All rows are made from the same 9 directions, up to rounding. Whole rows:
[[-12   2  -4  18   0  -7 -13  10  -8 -14  -8   5   6  -1  17 -11  -3   0
   20 -10  14   1]
 [ 23  16 -12 -35  13   0   6 -21  17  35   9  -8  -7   3 -10 -26   7  -7
   24   1 -20  46]
 [  2  18 -17 -14 -18 -11   5  23   3   7  18 -21  10  28 -14  -1  23 -13
  -12  -4 -60  -4]
 [-20  -9  -4 -17 -10 -26 -19  -6  10  -2 -16  16   7 -17  -1  -4  -5  29
  -16  -7  12 -20]
 [  0  38  13  18  36  35   2 -36 -39 -22   3  12  -9  16  12  12   1 -43
   35  -8  33   6]
 [ 26  -9  16  -3   1   7   7 -14  22 -11   4 -17 -10 -17   0  13   2  -7
   -9  -7  12   5]
 [ -5 -31   1 -18  -9 -17   0 -22  -1 -19  -9  -7  14  17  -3   9  -9  24
    3  -9  30  -6]
 [-11  -6 -10 -12  11  -4  11  -7   2  21 -14  19   7  -2  13 -30 -20  15
   35   9  13  26]
 [  6 -14  10   1  -4   2  21  15  33   2 -10   9  -1 -35  14  -6 -12   5
   -8  10  -4   0]
 [ 11   6   3  -3   6   3   2  -5  22  25  -1  -9 -17 -32   5 -12 -10   3
    0  -1   5  19]
 [-45  41  13  28   0   3  -5  -6 -23 -16 -10 -10 -13 -20  24  29 -20 -11
  -26 -25  25 -53]
 [ 42 -70  10  26   7  31  -9  12 -25   8  15  27  -5  19 -43  15  11  21
  -16  53  15  16]]

Rows cut short, each followed by the rest of it:
[  9 -25  -2  10  -7  -7  -8  10   6  -4  -1  -7   3  -1   2  -8  -2  13
   9]
[-1 12 13]
[ 40 -33  12 -15  -9  -2  12  -5  46  11   5 -25 -13 -29  -9   2  -2  14
 -18]
[ 4  2 21]
[-16  28  -7 -33   8  -6  -9 -15  10  37  -8  33 -10 -28 -15 -10   1  10
 -27]
[ 12 -20 -11]
[ 16 -41   6  -3  -6 -12 -12   4  25 -16 -12  21   8 -22  -1  -9   3  22
   0]
[ 6 18  5]
[ 11  24  14  33  -7  13  -6  25   7 -23  13 -21 -13 -19   9  21  18 -34
 -25]
[-15 -20 -22]
[ 11 -10  10  54  -6  23   9  40 -12  -7  13 -20  -9   0  10  12  -2 -16
  -4]
[ 8 -4 -1]
[-24   2  -1  20  -9  -8 -13  48   8 -19 -17  57  16 -29  13 -11  11   1
 -18]
[ 15 -28 -37]
[ 15  14   1  -9  -8  -8  13  23  52   3  -3  -5  -2 -39  18 -20   8 -15
  -1]
[ -7 -37  11]
[-55   7 -12  22 -21 -40 -49  29  -8 -18 -25  22  11 -27  20 -11  -7  30
 -16]
[-23  15 -46]
[-31  -1  -4  14 -13 -14   6  13 -11 -12  -9 -14  11  10  20   3 -18  10
   5]
[-14  10 -19]
[ 18  -9  -9 -39  -6  -1  36 -23   6  29  18 -47   1  39 -20   6  -6   6
   2]
[  3 -18  26]
[ 22 -14 -13 -37   0  -7 -12 -15   3  17  11   9   5  22 -36  -7  22  12
  -5]
[ 14 -21  19]
[-12  34  10 -41  28  30  53 -37  -2  32  -5  37  -7  -3  -9  10 -14 -18
 -14]
[ 32 -21 -10]
[ -6   4  12   7  -4   3 -17   2  -6 -14   0  18  -6 -16 -14  26  13  -1
 -45]
[  4  -2 -40]
[ -7  13 -19 -17 -25 -53 -63  -2  19 -17  -2 -29   4 -11   0 -15  23  17
  -5]
[-52   1  -6]
[  2 -31  13   7 -32 -12  18  28  29 -25  -1 -25   7 -13   2  28  -2  12
 -45]
[ -3 -13 -37]
[  2 -38  16  28 -13  12  21  24  -1 -14   0  -4   2  -3   0  26 -13  11
 -28]
[ 19   8 -24]
[-20   8 -14  -7   1  -6  11  27   0  -4 -11  45  25  10  11 -26   7  -6
  21]
[ 16 -36  -3]
[ -1   2   0 -14  -4   3   3   8  10  28   3  17  -9 -18 -22   6   4  10
 -43]
[ 23 -29 -17]
[-12  25  -1   6   7   6 -17  -9 -24   1   5   7  -8   6  -8  11   7 -10
 -12]
[ -4   0 -17]
[  1   2   0  13   5   7  -9   5 -11   4   3   7  -4   0  -2  -2   2  -3
   2]
[5 3 3]
[  4 -12   3  -4  -5  -2   7   0   6 -10   0  -4   5   4  -2   7   1   3
  -5]
[ 0  0 -5]
[ -4  17 -10  27   6   5 -12   3 -36 -15  10 -22   4  38  12  -5   5 -21
  41]
[-19  11  17]
[-24   1  -7  -5  -7 -11  11  11   8  25 -11   4   0 -15   8 -12 -21  20
  -7]
[ 6 -6 -6]
[ -8  13   3 -27  11   2  23 -21   6 -15 -10  24  14   7   8  -1   0 -13
  14]
[ 2 -5 -5]
[-14  14  -2 -18   3   1   8  -8  -2  19  -3  17  -2  -4 -10   4  -3   4
 -20]
[ 12 -14 -15]
[ 47 -10  28 -17  20  25  10 -41  30   1   4  -1 -25 -35 -13  17   4 -11
 -15]
[ 7 24 18]
[ -9   4  -8 -13  12  -1  -5 -11 -15  -2  -6  32  12  17  -4 -13   5   0
  22]
[8 1 6]
[ 25 -20   7 -10 -10  -8  14  -1  38  -6   1 -29  -2 -17   6  -1  -2   4
  -1]
[-10   1  16]
[-25 -37  -6 -12 -11 -19  21  -3   0   0 -19   3  21  14  11  -7 -31  37
  13]
[ 5 24 -4]
[  3   8  13  40   2  10 -22  15 -15 -50   1   8   3  -1  14  15  19 -28
   5]
[-15  13 -20]
[ -3 -15 -29  -5 -29 -25  19  38  11  35  11 -52  13  31   4 -28 -12  20
  20]
[ -4 -38  32]
[ 18  -8  -2  38   5   7 -30  30  -4  -9   3  15  -2 -11   8 -21  15 -10
  25]
[ 3  4 23]
[  2  -4   1 -43 -15 -14  22  -6  27  -9   0   2  15   6 -14  13  12   2
 -31]
[  3 -37 -23]
[ 12   8   8  15  -8   5   7  38  21 -39   3  17  13  -9  12   2  28 -33
  -5]
[  0 -42 -16]
[ -3  15   3 -14  15  11  14 -15  -1   2  -5  25   2  -2   2  -3   0 -12
   8]
[ 9 -4  1]
[  8 -21 -11 -26  15   3 -29 -27 -27  31   4  41  -2  19 -47  -5  12  29
 -10]
[31  9 13]
[ -6  23 -11  -2   5   1 -13   9 -16  -8   5  22  10  19  -5  -8  22 -18
   9]
[  2 -28  -4]
[  0 -20   2  -4  13  12   2 -17 -23   8  -3  26   2  16 -16   4  -6  13
   4]
[23 21  4]
[ 31  -9  15  -5   5  13   3  -6  15 -27   6  11   1  -5 -10  14  23 -19
  -9]
[ 6 -8 -1]
[ 12  -1   0 -19  -5 -23 -45 -26  20   3  -1 -15 -15 -29 -13  -1  10  20
 -19]
[-25  24   3]
[ 29  -4  -6 -13  10  -2 -28  -4   7 -12   5  27   7   6 -15 -18  34 -10
  19]
[  4 -12  25]
[-33  50 -23 -25  10  -4   9  -6 -21  25  -1  18  10  26   2 -20   1 -14
  21]
[  1 -35   1]
[ 28 -23  -7 -71  -3 -16  24 -36  31  -2   2  -1  21  28 -24  -5  15   9
   9]
[  5 -20  24]
[-22  12 -22  -3  -2 -19 -27   0 -31 -16  -1   8  21  41   1 -14  13  -1
  31]
[-16  -2   1]
[-27 -10  -3  10   5  12  21  -5 -41  10  -3   6   7  34  -2  12 -25  12
   6]
[ 18  18 -11]
[ -9 -38  19  14   9  22  40   7  -3 -11 -19  42  11  -9  12   9 -27  12
   1]
[ 37  23 -14]
[  8  19 -14 -13   1 -13 -10  -8  13  18   5 -27  -5  -1   7 -24   2  -4
  26]
[-21  -6  33]
[ 14 -17   5 -38  -9  -2  49 -10  27 -14   2 -11  19  22  -4  12   1  -5
  -3]
[  6 -26  -2]
[-34 -23  21  46 -11  -2  -4   1 -16 -26 -19 -17  -8 -24  27  30 -40  25
 -20]
[-16  69 -42]
[ -6   1   0  -7   2   0   9 -18  -8   6   0 -16  -3  11   1   5 -13   4
   5]
[-6 15  3]
[ -6  25   5 -13  22  23  32 -33 -11  40   2 -10 -20  -1   1   4 -27  -7
   6]
[10 12 14]
[ 12  -9  -4  -5  -2  -6  -3   2   9  -4   2  -4   5   5   0 -10   6   0
  15]
[-3 -3 16]
[  0 -17  32  21   6  20  11   4   4 -55 -15  45   7 -24  10  32   5 -15
 -25]
[ 13  18 -46]
[ 28 -26   0   3 -15  -9  -7  18  36  27   7 -29 -16 -32  -7 -11  -2  21
 -17]
[ 2 -6 23]
[-37  18   3  29   4   7  14 -15 -40  -8  -5 -34  -4  22  27  17 -35  -5
  21]
[-22  44 -13]
[ 11 -19  25   7  13  23  13  -7   5 -28  -9  42   2 -18  -1  20   3  -8
 -15]
[ 22  15 -20]
[ -8  13   3  49   7  25 -10  37 -20  32   5  17 -23 -27   0  -1  -7  -4
 -21]
[24 -8 -8]
[  0   6 -13  29  -5  -7 -25  11 -14  19   9 -42 -14   4  10 -16  -9   6
  23]
[-21  18  27]
[ 17  14  -4  -4   6   1 -11 -12 -14 -45  11  -6  17  42   1   2  32 -35
  36]
[-22  -7  12]
